There are 3 ways to turn a row about zero (a turn may also mirror it). The second row of each pair is the first, turned, with some noise. The first 27 pairs use one turn. New pairs use 3 turns, one after the other, and a turn may come again.
In the rows, 128 means zero.
Known pairs, each followed by its turns in order:
[ 86 119 133  92  98 133 128 133]
[ 95 166 132 115 115 143 164 120] | j394

[114 114 105  97  79 107 138 174]
[ 85 156 131 149  97 100 171 113] | j466

[101 114  78 116 105 113 101 150]
[131 170 134 114 142  96 171 147] | j394

[155 110 138 154 146 149 150 120]
[160 101 115 152 119 143 114 120] | j394

[127  82 129  78 127  80 137 102]
[ 84 106 118 157 132 103 183  94] | j394

[118 178 174  88 102 154 122 172]
[120 132 139  74 153 110 196 108] | j466

[148  98 115  89 142 126 107 126]
[ 97 138  94 123 147 144 133 157] | j851

[113 172  86 127 134  77 156 112]
[117 142  76 106 186 104 126 121] | j394

[131 158 158 164  98 120 144 171]
[135 146 182 128  74 121 141 107] | j851

[112 138  85 147 132 157 117 109]
[158 175 120 125 128 109 115 119] | j394

[141 116 179  87 126 120 161 105]
[123 147 162 106 142 118  97  79] | j466

[175  82 154 159 163  85 111 111]
[119 124 107 143 131 203  84  95] | j466

[133 100  92 121 107 147 107 143]
[149 162 132 148 105 113 158 151] | j394

[ 83 154 138 107 139 180  93 112]
[169  96 103 156 121 165  79 141] | j851

[166 148 111 133 145 157 132 106]
[120  79 127 125 157 118 112 141] | j466

[141 126 138 114 174  84 130 157]
[120  87 153 142 183 130 140 130] | j394

[141 143 111  91 153  81  88  85]
[ 82 126 130 147 155  54 110 102] | j394

[162  86  76  80 173 120  98 176]
[ 98 154 117 129 165 152 152 221] | j851

[111  91  93 105 128 178  83 150]
[ 94 145 165 147 131 151 159 193] | j466

[103 138 143 130 109 168  89  88]
[156  86  91 130 112 147 110 112] | j851

[104 114 129 162 147  83 151 155]
[144 174 148 146 134  98 152 115] | j851

[121 128 124 136 128 156 145  85]
[146 132 135 128 153 103  91 147] | j466

[ 87 129  99 173  95 129 142 152]
[182 142 167 120 126 147 155 101] | j851

[161  82 171 139  86 119  94 108]
[102 108  79 115  92 122 187 103] | j851

[107  99 123 104 163 157  82 166]
[117 136 172 124 118 178 156 171] | j466

[ 89 136 163 128 122 176 119 113]
[146 156 145  87 162 116 136 162] | j466

[162 130 173 139 172 151 156 107]
[ 97  82 131 168 129  79 111 130] | j851

New pairs, each followed by its turns in order:
[151 119  99 148 178 170 135 145]
[169 176 147 173 121 125 150 119] | j394 j466 j394

[179 155 116 107 102 139 150  84]
[ 94 119 105 122 189 124 131 167] | j466 j466 j466

[175  77  80  78 114 173 160 148]
[ 58  99 102 154 146 143  81  68] | j466 j394 j851

[ 97  85 147 168 114 175 142 128]
[168 125  89 149  88  90 135 137] | j851 j394 j394

[ 90  89 157 138  93 120 121 158]
[144  99 126  80 141 155 125 167] | j851 j394 j851

[155  92 118 111  97  89  83 173]
[103  90 128 170 106 139 190  86] | j466 j466 j466

[ 96 121  87 151 102  93 156 170]
[178 107  88 148 120 161 142 160] | j851 j394 j851

[173 129  77 175 168 163  87 144]
[110  87 206 181 138 101 147 122] | j466 j851 j851

[180  91 151 124 155 106 152 165]
[119 154 161 144  79  96  98 157] | j466 j466 j851

[146  95 100  96 162  95  95 145]
[ 88 106  89 150 179 126 153 136] | j394 j394 j851

[175  91 140 141 109 111 156 158]
[122 136 119  95 116 115  62 104] | j466 j394 j851

[ 76 124 107 111 161 145  89 103]
[118 118 135 161 107 173 181 156] | j466 j394 j851

[132 152  91 116 175 166 178 110]
[120  88 119 113 118 177 187 113] | j466 j394 j394

[ 94 138  91 150 155 168 126  95]
[131 143 173 144 107 163 117  93] | j466 j851 j851

[161 159  80 159 104 132 121 102]
[121 154  81 124 111 108  76 156] | j394 j466 j466

[149  76 135 180 135 137  91 109]
[125  85 109 103 167 152 167 102] | j466 j394 j466

[ 80 114 159 135 134 129 134  79]
[119 113 170 160  84 142 126  85] | j851 j851 j466

[ 90 125 133 114 111 145 111 146]
[ 92 119 101 140 127 112 153 110] | j466 j466 j394

[ 77 108  82 141 149 136 103 162]
[101 122 127 178 106  94 147  78] | j394 j466 j394

[114 179 122  92 119 134 126 130]
[120 123 109 151  98 122  79 134] | j394 j394 j851

[132 114 173 103  85 106 163  80]
[148 171 165 108  59 107 128 139] | j394 j466 j851

[ 99 160 164 163  85  84  92 138]
[ 94  88 116  82 115 165 101  78] | j394 j466 j394

[133  84 100 171 103 133 160 133]
[135 108 153 110 116 106 161  75] | j466 j394 j466

[132  78 110  89 169 136  98 175]
[138 115 156 180 132 159  72 172] | j851 j394 j394

[124 141 177  86 174 151 119  80]
[ 76  56 133 133 112 108 118 100] | j851 j851 j466

[130 119 142 174 144  93  77 123]
[175 158 152 111 155 129  97 108] | j394 j851 j851

[174  95 132 142 146 161  85 158]
[120  88 155 175 107  97 113  90] | j851 j851 j851

[ 79 100 102 154 128 170 177 154]
[115 200 157 119 124 179 134 123] | j394 j851 j466

[113 159 122 117  97 173  95 155]
[135 142 124 168 102 178  99 142] | j394 j394 j851

[145 142 135 171 118 150 162 126]
[171 115 146 135 168 122 134 144] | j851 j466 j466

[136 112  98  79 100 173 135 111]
[111  80 176 152 130 121 173 120] | j394 j394 j466

[146 170 152 131 151 144 129 172]
[146  93 154 130 113  81 129 143] | j851 j466 j466

